All groups share one centre, and each spreads out both ways along 6 directions, with some noise.
(in the rows, 128 means zero)
Known rows, each followed by its group:
[141 139  81 100 143 152 157 118 187  95 157 147  69  86]
K
[ 78 146 141  60 148 113 136 123 142 197 151 107 165 107]
D
[141 106 170 110  91 107  99 105  72 154 133 188 152 124]
B
[136 145 113 135 152 118 134 124 147  98  99 110 111  96]
A
[157 130 150 117 122 149 173  94 221 146 142 141 106 133]
P
[157 147 125  92 147 114 126  45 167 116 148 168  97  54]
B
[154 138 169 128 142 103  85  39 120 163 130 148 146  87]
D
[150 129 121 150 139 147 149 114 184 121 122 108 105 139]
S
[100  70 116  96 143 133 138 120 116 212 119 139 128 122]
A
[154 140 133 105 113 137 170 115 191 105 132 152 102 116]
A
[131 103  86 127 157 143 147 153 128 127  52 133  72  86]
K
[139  93 134  81 104 125 182 130 160 119 126 162 117 119]
D
[100 147 139 128 154 118 100 149  94 165  73 102 136 104]
A
[119 111  87 151 183 124 132 136 118 139  58  88 101  92]
B
[115 175 151 139 122 173 115 161 158 165 146 123 106 159]
A
[105 137 133  99 167 109 124 128 117 183  49 106 133  79]
A
[138  98 102  74 139 127 145 114 121 144  88 194  77  48]
R
[133 135 148 127 119 123 114 130 105 143  98 154 122 118]
K
[162  70 147 187 108 102 133 115  96 101  83 131 149 166]
P
[129 129 158 112 152  94  90  65 104 182 117 134 165  92]
P
[115 146  95 130 154 123 155 164 148  94 105  78 118 120]
K
[111 138  81 129 192 117 133 130 135 125  66  82 106  76]
B
[136 112 137 144  83 154 136 165 117 119 135 169 102 167]
S
[154 106 141 154 115 123 152 105 159 100 152 120 144 159]
P
[122 126 151 182 158 148 109 135 142 201  70  79 131 163]
D
[ 96 106 116 145 130 156 130 166 128 170 136  97 131 178]
B
[107 113 122 133 158 122 105 110 110 184 123 102 141 121]
K
[139 126  99 157 155 137 108  94 144 112 172 107 118 129]
B
[129 147 129 123  91 167 122 148 139 116 199 168 103 157]
R
[137 100 174  98  87 140 172 155 155 167  75 178 114 136]
P
[157  90 141 155  98 143 158 129 145 114 124 149 119 166]
R
[121 123 126 145 134 133 127 125 140 135 156  93 152 160]
R
[106 163 127 152 101 171  95 181 108 136 174 129 117 180]
R
[138 130 169 164 132 125  84 107  92 187  82 139 135 133]
D
[112 118 177 148 118 149 126 171 122 210  71 115 142 178]
D
[140 143 100 144 121 198 119 157 153 136 133 169  41 130]
P
[125 110 164 112  75 125 178 142 173 113 195 120 176 200]
S
[ 73 112 103  97 144 135 145 201 106 169  77  97 131 127]
D
[130  98 142 148 118 102  86 122  45 138 106 138 158 130]
P
[116 170 114  91 133 132 149 138 168  94 173 118 121 112]
B
[126 108 107 104 146 127 140 102 148 139 165 130 130 114]
A
[156 120 168 118 113 131 172 104 193 143 115 143 126 135]
S
[124 110 121 128 117 158 124 107 161 159 213 135 129 168]
K
[113 138 131  74 162  99 134 109 124 165  63 133 128  50]
B
[150 130 133 124 146 134 146  86 180 144 112 129 108  98]
S
[122 128 179 128  92 138 146 176 135 168  83 128 137 173]
S
[139  75  96 137 126 134 140 132 105 119 107 160  98 121]
R
[130 144 113 147 163 152 108 133 133 157  66 119  82  99]
S
[117 127 165  69  88 133 155 145 148 155 149 163 141 140]
P
[143  89 146 167 109 140 143 173 113 136  45 130 108 166]
R
[135  95 108 158 135 145 127 143 118 154  95 126 106 139]
K
[181  76 144 143 116 127 197  93 202 106  91 138 114 141]
S
[133 104 150 141  95 151 152 172 123 147  87 156 111 164]
D
[138 198 141 154 109 163 113 149 158  94 152 116 110 154]
A
[127 158 165  79 112 133 142 119 162 155 130 158 128 107]
R
[134 178 144 138 111 134 105 111 152  91 209 117 149 157]
K

New rows, each followed by its group:
[123 133 112  97 166 110 127 130 103 143  24 144  93  38]
K
[133  48 101 151 134 112 173 133 119 111  73 112 131 134]
S
[ 99 135 158 136 134 158 147 160 171 204 109  82 144 181]
D
[160  84  61 178 148 155 126 127 113  96  79 156  46 101]
S
[ 84 114 135  90 109 132 137 190  79 173  89 139 136 131]
D
[147 178 175 111 127 157 124 110 176 180  92 161  88 101]
S
[138  95  97 159 139 133 137  97 152 101 184 105 136 158]
R
[108 121  98 145 160 122 144 163 120 122  58  78 121 116]
K
[120  99 156 131 118 119 107 138  77 186  69 147 146 135]
K
[122 146  96 151 139 124 167 195 141  55  69  74 112 129]
K
[115 129  99 122 170 108 128 135 110 126  67 103 119  84]
B
[106  95 154  98  84 140 161 171 128 163 146 145 152 181]
K
[141  90 112 161 119 150 144 170 107 133  60 147  88 138]
K
[110 132 107 142 138 140 102 125 111 138 168 113 136 144]
A
[111 112 127 108 138 108 119  97 121 154 181 114 174 132]
R
[ 89  97 100 109 151 105 107 151  53 162  93 123 145 102]
S
[138 136 157  72  88 125 150 154 114 128  87 197 106  91]
K
[138 153 161 131 135 104  94 119  81 135  53 157 122  83]
K
[124 141 116 165 164 135  92  94 145 144 180  78 148 142]
K
[118 108 139 158 132 129 106 126 103 170 126 110 154 165]
K
[124  91 157  84 107 141 116  96 114 218 154 193 127 123]
K
[131 155 111 133 133 175  96 132 128 161 132 169  65 107]
P
[109 137 152 124 133 122 115 160  85 170  48 125 130 114]
A
[129  91 143 115  86 124 187 166 154 106 135 130 139 178]
P
[142 108 167 124  97 116 120 108 108 135 148 156 152 146]
P
[152 137 157 131 108 129  96 108 103 138 118 181 115 110]
K
[127  64  73 139 157 150 156 158 126 158  47 142  63  97]
K
[131 128  87 146 170 143 115 122 130 138  96 119  88  94]
S
[114 119  71 122 164 137 166 155 159 118  98  95  95  99]
K
[120 142 103 121 169 121 118 108 127 143 107 109 110  83]
K
[102 151 142  68 154 116 148  87 186 181 170  96 165 107]
D
[118 157 127 104 155 109  82  72 106 146 158 133 146  76]
D
[172 134 138 193 151 146 102  72 164 127 138 113 108 142]
D
[104  75 123 139  96 128 138 193  73 129 101 130 145 175]
S
[104 139  95 129 151 146 135 143 155 135 158  86 124 143]
B
[116 124 131 136 105 146 146 150 149 126 175 116 145 183]
K
[126  78 104 119 129 152 149 143 133 170 111 154  93 129]
K
[101  88 139 108 110 127 152 168 108 176  95 136 142 149]
K
[156 116 138 147 105 149 113 124 112 132 101 185  84 125]
K
[105 130 146 120 153 131 132 118 147 191 104  95 148 127]
D
[154 149 116 164 128 147 123 130 141  77 130 134  95 131]
K
[105 170 141 140 153 131  45 107  82 181 153 115 148 118]
D
[116 108 147 148  92 138 140 170 114 134 132 117 148 189]
K
[137  77 106 122 105 145 177 190 124 131  51 166  75 124]
K
[118 143 187 110  97 134 154 155 161 168 115 122 155 169]
S
[134  66 152 148  87 162 124 139 107 189 154 169 131 198]
K
[166  67 126 126 131 105 194  79 190 105 113 123 138 120]
S
[114 121  84 100 161 124 154 139 149 125  93 116  96  80]
K
[127 107 108 183 142 142 129 160 119 122  87  91 119 158]
K
[147 132 109 117  98 152 172 167 158  69 116 167  71 117]
K
[141 134 128 132 132 130 117  95 137 131 146 140 127 120]
D
[127 108  85 169 185 156 125 108 155 168 114  85  99 128]
B
[119 166 124  75 147 138 132 119 151 155 119 153  93  69]
R
[ 95 124 147  57  98 142 175 184 145 174 107 157 121 128]
P
[139 156 137  88 141 131 159 103 201 127 136 131 113  92]
A
[122  81 131 165 148 138  84 100  92 211 119 132 132 146]
K
[132  64  89 104 134 119 136  98 107 124 152 163 121 106]
R
[ 91 106 120 113 131 123  98 164  48 187  89 145 134 120]
R
[131 105 156  79 104 145 117  89 126 204 179 205 121 119]
K
[102 139 125 105 111 139 151 179 133 120 133 121 130 144]
B
[ 96 119 130 123 102 157 141 200 114 162 111 131 123 170]
D
[163  72 135 189  95 124 148 148 112  80 101 130 134 186]
P
[129 153 160 126 124 108 104 136  94 122  80 133 138 106]
K
[110 101 115 134 123 145 153 155 145 141 154 108 135 173]
K
[124 124 131 115 102 174 132 191 109 166  88 187  63 126]
P
[107 152 153  75 141 116 100  93 115 195 143 148 145  87]
P
[ 97 149  92  88 150 127 178 165 172  97 133  85 127 112]
K
[131 111 167 159 125 128 100 140  83 190  51 143 130 138]
D
[145 114 114 122 134 139 176 111 199 119 148 118 118 135]
D
[105 110 145 140 147 142 158 170 153 203  55  84 134 164]
D
[120  88 132 105  92 117 149 135 110 120 167 149 155 159]
S
[139 105 110  50 116 145 171 131 148 144  97 217  54  57]
K
[114 101 141 114 120 143 119 107 127 193 170 152 142 150]
K
[ 69 160 121 134 146 161 108 183 119 183 142  76 140 167]
D
[117 157 186  82  70 142 133 163 131 167 130 186 125 139]
R
[116 104 127 119 130 147 180 150 180 151 112 110 122 154]
D
